The same things were measured in two ways. Each way mixes the same 10 hidden numbers, adds some noise and spreads widely along 5 directions of its own, which tell nothing about the thing.
Some things both ways: the first way, then the second way.
[ -2  11   5  13   0  -9  -2  35  -6  -2  20  11 -13 -18 -16  17   7 -14
  16 -15]
[-15  26 -10  32 -28  15   1   1  -7  -2  -2 -34 -15   0 -56 -11  19  23]

[ 28  -5  26  -9   4  -6  24  -8   9   4  18   5 -23 -22  12 -24 -10 -20
 -10  28]
[ -8  -6  -9   3  29 -10  24  24  18   7  -9  -5 -13  25 -19   7 -19 -18]

[  8  -9  17   3 -12 -16  -8   5  -1 -14  12   6  18   0  -8   1 -23 -28
  -7  17]
[-21  15  27 -15  25   2  -5  24  11   5  35  25  -1 -17  23  30   6 -15]

[  3 -18 -19  -8 -22  18   1  -7   8 -10 -34   6  28  -5  -3   0  -4 -14
 -12   0]
[ 10   5  32  -4  14  25 -18 -16  -8  22   3   9   7  15  22 -12  -5   6]

[  8  18  26 -18  -1 -12  12  -7  -5   2  24   6 -13 -11  -1 -20  -8 -27
  -6  10]
[-10 -14   4   1  13 -25  11  27   3  34  -9  -9 -16  32 -31   4 -26   3]

[ 26  -3   4   6 -12   6   9  32   4  -2  -6  13 -15  -5 -12   4  -7 -10
  18   0]
[ -4  15  32 -27  18  -5  15   4 -12  -3  22  -6  -8 -22  -9   7  25  18]

[ 20   7 -17   0   7  -6 -21  53   1  -1  -3  -5  -7   9 -14  20  16  12
  -1  -9]
[ -7   3  -7  12  25  16   3  -2 -25 -20   2 -18  25 -20   6 -12  35  -3]

[  6  -5  20 -11  -8   8  17 -23  40  -3  -8   3   2   0  18 -34 -35   5
   2  22]
[ 10 -34  23 -32   6  27 -20  -7 -31  50  -6  -9   0 -31  -3 -21  18   8]

[  2 -18 -18  -8   3  -4  -6  10   1   9 -18 -19 -12  -5  -5  12  20   8
   5 -17]
[  5   4  -4  22  17   7  -5 -23  -8 -15  -3  -5 -10  32 -15 -22   8 -13]

[-13   3  -9   4  -2 -12 -17   9   5  -6   2 -13  -1   7 -16   9 -13 -13
 -11 -11]
[ -7   2   8  -1  19  -8   9   7  13   6   4 -14  16   9   7   8 -13  -6]

[  5  -4 -11  -9  10  -6 -14 -11 -16  19 -19 -23   0   0  -3  11  20 -11
 -31   3]
[  7 -15   0  10  20  13   3  10 -17  26 -11  -1  -6  34  -8 -18   0  -8]

[ -1 -25  -9 -20 -24   0   9 -19  17 -19 -13 -16  16  10   9 -24 -15 -12
  -7   2]
[ -9  33   5   7   0  35   7  10 -11 -10  15  18 -28  -7 -20   6  31  10]

[ 25   1   0   4  -3  17   9  10   9   8 -26  19  -1 -19  -7   5   2 -11
  -6  16]
[ -6   1  31 -20  12  12   8  14   2  21  19  10  -2 -20   7  13  14   3]

[-13  -5 -12  24  10  20   4 -18  -6  21 -34   0 -14  -4   3  11  17  20
   4  -4]
[  2  15 -11  33  -4   4  -3  -2  32 -42  17  10 -23  17   1   4 -21 -12]

[ 37  26   0  30  -2  15  -8  48  14 -12 -20  -1  -3   3 -28  30  -3 -20
  -2   8]
[ -7   4  13   4  26  11  -6  24 -29  26  -7 -26  -4  27 -21 -23 -28   9]

[  7 -18  -3 -21  -8 -10  -2 -19 -18  18  -7 -28  -6   6  10  -6   6 -20
 -10  -5]
[-12  17  17  16  28 -11  34  31  -2  15 -13   3 -24  43 -34   0 -14   4]

[ 32   4   0   1  -3  24  13  -3   2   8 -40  18   2 -26 -12  10  15 -17
 -12  21]
[  7  10 -22  28   2  29 -31 -27 -13 -38   7 -13 -10   5  -9 -28  12  -9]

[ -5  18   0  12   7   9   3   9  23  -2 -12  17  -9   7   1 -10  -1  31
  12   7]
[ 14 -31   4   2 -10   5 -22  -3 -13   7   8  11 -21 -10   3 -12  -2   3]

[  9   1  -6   9  -2  10   3   8 -14   8 -21  18   2 -19 -14  17  19 -15
  -5   5]
[  8  15  -7  22   8  16 -27 -31   9 -45  15  -7   3   3  16 -16  -3 -12]

[-21   2   0  12  -9 -10 -22  -2  20 -12  -4 -16  10  14 -17   9 -34 -12
  -2 -10]
[  9 -14  12  -9  -2  11 -29 -18 -19  28   2 -24   3   3  -7 -21   0   6]

[-32   8   8  29   5 -12 -19  -7  16   3   4  -8 -12  21  -7   6 -28  18
  17  -8]
[-10   3 -10   9  -5  -5 -13  -2  22 -34  19 -14   2 -36   3   9  -2  -7]

[  4   3 -24   0  -8   3  -4  36  23 -17 -10 -10  -2  -7 -17  10   2 -12
  -6 -16]
[  9  12   7  18  -8  39 -11 -26  -4 -11  27  15 -33  30 -14 -13   8 -13]

[-15  -6  14  42   8  -7 -17  16   1  -7  10  -4   2  24  -1  14 -18  20
  16   0]
[-12   5  -7  33   0 -14  -5  31  -4  -8  14  -1 -20  25  -8   1 -27 -10]

[ -2 -29   8   2  -4  -7   3 -22 -33   9  18 -15  -7   4  20  -7  -5 -15
  -6  -6]
[ -6  31 -12   7  19  11  13   6  16 -21  -1 -15  10   3  -7   8  18   7]

[ 21  26  16 -34 -10  -3  12  13  20   7  -7  28  -1 -23 -14 -16  -2 -15
   6  13]
[ -2 -28  24   0  11  -5 -21 -19 -21  18  -4  -8   2 -13  -7 -22  -4  -4]

[  2   4  12  18   3  14   3 -22  -2  20 -14   8  -1   7  16  -8 -12   5
  -7  18]
[-13  12  -7  39  -2   2  13  36  21 -22   3   3 -16   0  -7   7 -28  -4]

Other things, the second way, with their names:
<158>: [-27  10  21  -5  27 -22  11  23  11  28  -1 -14  20   0  -5  18  -6  -6]
<225>: [ 14 -22   0 -15  18 -12 -21  -6   0 -12  26  20 -25   9  15   2  -5 -17]
<62>: [ 19 -16  12   4  29 -12  20   4 -30  23 -23 -16 -17  57 -27 -33 -17  14]
<213>: [ -3   5  -4  -5  36   4   6 -19  -8 -47   9 -21  23 -39  13  -9  30 -17]
<134>: [-23   5  21 -19  24  -9  10  27  -6  34  14 -16  21  -1  -2  18   4   3]
<430>: [-13  -4   3  -5 -17  33 -14  13 -22  40   0 -11  13 -42 -12   2  46  22]
<85>: [ 10 -14  -1  18   4   0 -13  -4 -21  11  -9  -7 -11  24  -9 -23  -3  -3]
<185>: [ -9  10  29 -11   5   1  -8  13 -13  29  14   6 -21   7 -17   3   3  12]
<447>: [-12   6 -18  41   0 -18  18  12 -17 -41 -11 -30  10 -18 -14 -13   6  11]
<141>: [ 22 -28  17   3 -13  26  -6  -9 -26  30   6  -3  -6   3   4 -25  16   4]
<103>: [-18  22  -3  37  24 -13   5  25   1 -18   1   9 -19  35 -17   1 -14  -2]
<449>: [ 0 -1 -4 -3 10  1 22 21  1 12 -1 -4  1  3 -6  9 20  6]
<458>: [  0   0 -15  15  30  15  -5 -25  36 -19  -8  -5  30   8  26  -1   2 -36]
<311>: [ 21 -29  19 -11   3   8  -4 -11 -12  29   1   1 -17  14  -7 -19   1   6]
<128>: [ -5  -5 -37  16  16  21 -29 -14  -8  -9  -8 -36  13   6 -19 -23   7 -15]
<454>: [ -9 -14   1 -14   8   7  20  32 -11  21  -8 -18   9 -35 -11   5  10  14]
<277>: [-10 -19  14 -16   5  12 -25  16  -5  41  29  22  -8  -2   8  16  10  -9]
<117>: [  6  11  24  -7  21  19  12 -23  21 -17   3  -8  27 -26  27  -1  12  -1]
<256>: [ -7 -19 -33  14  17 -16  -8   9 -19  11 -29 -42  28  -1 -21 -18  20  13]
<136>: [-10  23  -5  25  10  29  14  12 -21 -25   4  -7 -13  -4 -25 -14  21   8]
<9>: [-16   9 -19  19  25   4 -30 -19  19 -42   4 -30  41 -30  24  -5  -2 -27]
<79>: [-12   4  -6  37 -23 -11   6  25   6  16   2 -11 -19  39 -37   2 -26  17]
<339>: [ -8  25 -13  45 -13  17   1  -5  -2 -23   5 -10 -14  16 -30 -12  22   2]
<422>: [ -5   4  30 -35  19   0  11  20 -23  31  27   7 -15   8  -6  14  12   8]
<137>: [  7  -4  37 -15  13   7 -36 -14   0   9  35  34 -24  16  24   2 -20 -12]
<187>: [ -5   9  -6  16  -5  15  -6   1  -3 -34  35  13 -27 -11  -6   4  17  -9]
<153>: [  3  11   9  22  12  13  -8 -22   3 -17   9  25   3  15  21  -2  22  -7]
<173>: [ -8   1   8  -4   8   3   5  18 -18   4  20  19 -22  -7 -11   9  27   5]
<445>: [-22  33  14   2  27   1   5  10  39 -37  14   7  26 -46  35  29   4  -7]
<416>: [  7 -21   6 -18  26   5   0  16 -15  23 -10  -3  -7   0  -7 -11  -3  15]
<6>: [-15   4  14   7   4  -6  -2  17  13  -1  21  19 -15  -8   2  18  -5  -6]
<360>: [ -4  10   1   8  19   5 -42 -30  18 -10   8   0   8  20  13  -4 -16 -15]
<250>: [-19  16   3  -7  11  -8  10  25  28   0  11 -22  -3 -12 -18  18 -15  -1]
<275>: [ -2  22  24  18  45 -25  14   1  12 -11 -15  -5  -2  46  -2 -10 -33  -5]
<133>: [ -2  -2  14  -9  38  11 -25  -3 -11   7 -11   2  16 -12  22 -10  -3  -4]
<184>: [-26  24 -22  40   3  18   7  14   0 -40  24  -8   4  -5  -8   7  15 -21]

Some of these things the first way, each followed by its name:
[ 19   6  -2   7  -1   9 -10  30  23  -8 -12   2   6   3 -11   8 -20  -3
 -11   5] : <184>
[ -8  11   6   3  14 -13   5   1 -11   4   2  -1 -20   1  -8  -3  19   9
   4   5] : <225>
[ 11 -14 -13  20  -8  16  -1   7  14   0 -37  21   5 -11 -11  18   5   9
  11   9] : <445>
[ 10  19  14  -7  12 -21 -24   1 -27  15  22  -2 -11   6  -6   9   5 -10
 -10  -1] : <256>
[  3  29   7  -3  10 -15   8  29  12  -8  23  10 -20  -4  -6 -16   5   0
  -3  10] : <454>
[ 14   1   2   7 -13  -3  -1  23   9 -17 -10  13   8 -13 -25  15  -1 -23
   7   6] : <185>
[-23 -14  -9   9  -3 -24 -34  -6   7  -5  -3 -27  10  25  -8  13 -16   3
  -6  -8] : <85>
[ -8  14  23 -11  10 -30 -12 -17 -21   9  33 -27 -11   1  -2  -2  -6 -32
 -20  -1] : <128>
[ 23  -9   8  -6  16  -8  20  33 -13  21   5  13 -33 -22   1   0  34  16
  18   7] : <213>
[-19 -20   1   8  10 -22 -12   2 -15   2  32 -19 -14  17  17  -6  -4  14
  -1 -11] : <449>
[ 23   7  11   4  -5   6   0  29   6  -9  -2  13   4 -11 -18   9 -16 -22
  -4   6] : <134>
[-13 -19  10  -1 -21  -5  -4 -16  16 -22  10  -6  14   7   3  -9 -35 -11
  13  -9] : <360>
[  9 -26 -26 -22 -30   4 -25  -5  19 -17 -21   1  34  13   1  -3 -28 -10
 -16  -7] : <153>
[ 26   9  -3  -5  -5   1   2  34   1  -1   6  -5 -11   9   4  -5   4  -4
   1  -3] : <136>
[-10  -4 -20  30  22  11 -15  29   1  19 -19  -2 -10   4   4  23  17  39
   4 -12] : <141>
[ 23  27  -1 -13  -5  13   3 -11  10   6 -20  -5 -12  12   0 -16  -6 -10
 -17  11] : <416>
[  1 -26   8 -11 -16   2   6 -31  13  -7 -17  -8  15  13  16 -20 -14   9
   7  11] : <133>
[  9  16  11   5  -2   1 -12   7  19 -14   0   6  13   3 -11   3 -25 -12
 -12  10] : <277>
